Each new row is followed by its nearest point in the smallest flat space through zero that holds the last named rows.

k491:
[[-1.76 -0.65 -0.80 -2.15 -0.07 -0.10 -0.12  1.52  1.42  3.54  0.06]
 [-2.09  0.25  0.69 -0.72 -0.09  0.25 -2.07 -0.22 -1.28  1.80 -1.06]
 [ 0.68  0.28 -0.86  1.17  0.41  0.13  0.62 -1.33  0.75 -1.58  2.16]
 [ 0.15  0.31  4.06 -0.04  2.25 -1.01  0.06  0.32  2.45  1.83  4.63]
 [ 0.56  3.00  1.35 -1.90 -0.89  0.14 -0.70  1.54  1.88  1.06 -1.92]
 [ 0.19 -0.03  0.45  0.78  0.96  1.53 -0.76  0.54 -1.76  0.97 -0.05]]
New rows:
[-0.09  1.83  0.31  0.69  0.56  1.37 -1.68 -0.88  0.47 -1.79  0.03] -> [ 0.29  2.27  0.25  0.75  0.01  0.90 -1.22 -1.23 -0.14 -1.11  0.28]
[ 0.62 -4.22  0.72  1.17 -0.03  0.01  1.44 -0.91  1.10 -0.57 -1.13] -> [ 0.43 -2.91  0.05  0.43  0.04 -1.42  1.73  0.29 -0.62 -0.90 -0.02]
[ 0.70 -0.06  3.72  0.13  0.48  0.31 -0.87 -0.92 -1.10 -0.02 -1.34] -> [ 0.33  0.43  3.37  0.45  0.44 -0.40 -1.08  0.12 -1.50 -0.32 -0.93]
[ 0.36 -0.46  0.82  3.76 -0.89 -0.06  0.41 -3.16 -0.63 -0.02 -0.73] -> [ 0.02 -0.35  0.35  1.50  0.16 -0.17 -0.44 -1.65 -1.57 -1.95  0.30]

k862:
[[-3.06  0.12  3.71  3.04  1.48  3.76  1.54  3.96  3.28  3.09 -1.75]
 [-4.83 -0.49  4.25  2.74  0.00  1.54  0.16  2.80 -1.59  2.92  0.63]
 [-1.97 -3.49  1.06 -2.30  2.57  1.22  0.33  3.39  0.87  1.46 -3.17]
 [-0.34 -0.93  1.19  0.84 -0.96  1.19  2.18 -0.89  0.82  2.35  2.59]
 [-3.60 -1.14  1.39  0.83 -0.89  1.34  0.29 -1.70  1.59  5.12 -0.90]
 [-1.67 -4.87  4.92 -2.23  0.34 -0.18  1.90  0.97 -0.93  3.62 -2.63]]
New rows:
[ 0.19  2.19 -0.98  0.89  1.58 -0.57  1.95  1.02  1.32  0.80  0.60] -> [ 0.42  0.96 -0.49  1.02  0.35  1.17  0.54  0.66  1.54 -0.24  0.60]
[-0.40 -0.07 -0.24 -0.35  2.01 -1.53  0.97 -0.24  1.33  0.69  0.49] -> [ 0.10 -0.58 -0.43 -0.48  0.27  0.40  0.39 -0.01  0.72  0.41 -0.01]
[ 0.81 -1.07 -0.28  0.00  0.02 -0.84  1.32 -0.32 -2.52 -1.28 -2.27] -> [ 0.97 -0.65  0.81 -1.15  0.03 -1.34 -0.24  0.03 -1.33 -1.02 -1.17]
[ 1.86 -0.76  0.17 -1.36  0.91  0.62 -0.18  2.77 -0.41  1.35 -0.43] -> [ 0.41 -1.35  0.43 -1.04  1.14  0.41  0.71  1.76  0.22 -0.43 -0.55]
[-1.19  1.54 -1.13  0.23  2.02  1.85 -2.06 -0.91  0.22 -0.14 -0.01] -> [-1.43  1.20 -1.91  0.65  0.47  0.62 -1.47  0.25  0.68 -0.03 -0.30]

k176, 6 rows:
[[ 1.65 -1.94  0.10 -2.98  1.71 -2.01  0.05 -3.08 -3.41 -2.09  3.27]
 [ 3.22 -0.83  0.35 -0.73  2.71 -1.21  1.82 -0.66 -0.52 -5.40 -0.17]
 [-0.09 -0.08 -2.43  1.71  2.08 -0.23  0.26 -1.54 -1.40 -4.16  4.64]
 [-0.95 -0.44  0.14  0.81 -1.25 -1.27  0.71 -3.23 -1.94 -3.34 -0.86]
 [-0.19  0.80 -2.30 -2.30  1.59  1.40  1.11 -1.27 -0.31 -4.36  2.87]
 [-0.19 -1.85 -3.31  1.21  0.80  2.59  2.13 -0.65 -0.29 -1.86  3.11]]
New rows:
[ 1.24 -2.22 -1.10  2.85  1.41  1.79 -0.68 -2.72  0.98  1.05 -0.29] -> [ 0.45 -2.13 -0.83  2.42 -0.06  0.55  1.05 -0.03 -0.38  0.54  0.53]
[-0.73  1.96  0.21  1.08  1.48 -2.57 -2.39 -2.29  0.97 -2.44  2.17] -> [-0.76  2.42  0.20  1.06  1.09 -2.33 -2.02 -0.89 -0.85 -2.64  2.08]
[-1.64 -1.61  0.86 -2.69 -2.77  0.48  1.75 -0.01  0.05 -1.26  2.89] -> [-0.90 -0.65 -1.09 -2.31 -0.69  1.22  0.74 -1.62 -0.92 -0.26  1.00]
[-1.03  0.66  2.93  1.00  2.43  2.78 -1.23  0.62 -1.12  1.47  0.89] -> [-0.04  0.46  0.01  0.34  0.45 -0.12 -0.98  1.03  0.37  1.54  1.00]
[ 0.26  0.90  2.78  1.96 -2.49 -2.79 -2.38 -0.24 -0.32  2.51 -1.59] -> [-0.61  0.66  2.66  1.90 -1.49 -2.91 -2.27 -0.07 -0.65  2.62 -2.06]

k25:
[[-1.23  0.19 -0.28 -2.34  1.17  0.91  0.57 -1.06 -3.12 -0.96  1.17]
 [ 2.55 -0.41  1.12 -0.31 -0.02 -3.36  2.30 -0.55 -0.69  2.17  2.59]
 [ 2.29 -1.54  0.16  2.65  1.19 -3.93  2.18 -2.54  3.34  0.12  3.07]
 [ 0.07 -2.82  1.36 -0.79  1.90  0.38  0.32  1.39 -0.51 -0.99  1.18]
 [ 1.98  0.54  1.92  1.23  1.63  0.64  2.93  0.14 -0.60  0.34  0.02]
 [-1.59  1.75 -3.17  4.05  1.44  0.56  1.61 -2.13 -2.43  0.78 -0.77]]
New rows:
[-1.72 -2.38 -2.47 -0.76 -1.09 -0.49  0.41 -2.18  2.71 -2.56  2.68] -> [-1.44 -1.64 -1.55 -0.57  0.51 -1.44 -1.37 -2.59  2.31 -2.37  2.16]
[ 2.59 -2.29  2.19 -1.82 -0.47  0.05  1.64  0.48  0.31 -2.14 -1.20] -> [ 1.64 -0.91  2.82 -1.60  0.66  0.57  0.75  1.06  1.02 -0.94  0.49]
[-2.63 -1.01  0.17 -0.54 -2.10 -1.39 -2.45  2.63 -1.00 -1.19 -1.92] -> [-1.63 -1.24 -0.89 -1.07 -1.45  0.36 -2.94  2.26 -0.30  0.41 -1.06]
[ 1.60  0.39 -2.84 -0.70  0.97  0.27 -2.51  1.84  2.82  2.78 -0.83] -> [-0.05 -0.32 -0.54  0.80 -1.70 -0.71 -1.73  1.35  1.56  1.04 -1.09]

k156, 6 rows:
[[-0.56 -0.18 -1.02  0.53 -2.32 -1.09 -0.85 -2.73 -0.70 -1.17 -0.91]
 [ 3.56  1.38 -1.28 -1.77 -6.03  2.44 -0.60 -0.72 -1.01  1.02 -0.43]
 [-1.00  1.93 -0.79 -2.50 -1.70  2.59  1.34 -4.96  0.59  1.87  0.40]
 [-1.51  0.90  1.30  2.74 -1.27 -0.57  0.44 -2.33 -2.40 -3.03 -2.58]
 [-1.55  1.49 -0.33  1.56 -2.04  6.03 -0.31 -2.17 -3.23 -2.24 -2.03]
 [-3.03  3.99  1.59 -3.30  0.74  4.80  0.55  0.78  4.34  2.89 -0.59]]
New rows:
[-1.44  2.54 -1.67 -1.77  0.46 -0.39 -1.01  0.23 -1.25 -0.58  2.32] -> [-0.58 -0.22 -0.76 -0.58  0.24  0.62 -0.38 -0.55  0.51  0.43  0.45]
[-1.47  0.03  0.01  1.16 -0.79 -2.19  0.08 -0.86 -1.40 -1.47  2.77] -> [-0.24 -0.97 -0.35  0.93  0.25 -1.86  0.08 -1.45 -0.85 -0.90  0.04]
[ 1.19 -2.01 -2.15 -2.23 -1.79  2.62 -2.40 -2.20 -0.49  1.81  2.89] -> [ 1.27 -1.53 -3.69 -2.10 -1.58  2.47 -1.34 -1.82 -0.24  1.59  2.17]

k574:
[[-1.00 -1.45  0.17 -1.58  2.88  2.89 -1.43 -2.99 -0.83 -1.87 -4.22]
 [-0.27  2.23  4.81  0.31  4.68  0.56  0.67  0.76  1.21 -1.68  0.11]
 [-0.58  2.74 -1.90 -2.79  0.21 -3.03 -0.60  0.11  0.12  2.17 -2.11]
 [-0.69 -1.69  4.35 -0.62  0.28  0.45 -1.67  0.47  1.99  0.55 -2.63]
 [-1.22 -0.18 -0.08 -2.03 -0.43 -0.25  2.16 -1.95 -1.19 -1.51  0.36]
 [-0.14 -3.24  1.19 -1.10  0.64  1.41 -1.71  1.61  2.24  2.94 -1.30]]
New rows:
[ 0.80  2.59 -1.19 -3.24  2.30 -0.28 -1.95 -0.57 -0.10  2.01 -0.31] -> [-0.22  1.98 -1.80 -2.11  2.64 -0.88 -0.57  0.31  0.24  1.70 -1.51]
[ 0.29  0.55 -0.87  1.38 -1.84 -0.78  0.59 -1.28 -1.44 -4.22 -0.94] -> [ 0.04  1.03 -0.36  1.54 -1.94 -0.30  0.25 -2.22 -1.98 -3.10 -0.44]
[ 0.18 -2.38  0.10  0.71 -1.48  0.27  1.62  0.52 -1.13 -1.07  0.55] -> [-0.08 -1.80  0.17  0.53 -1.72  0.75  0.92 -0.47 -0.42 -0.78  1.32]
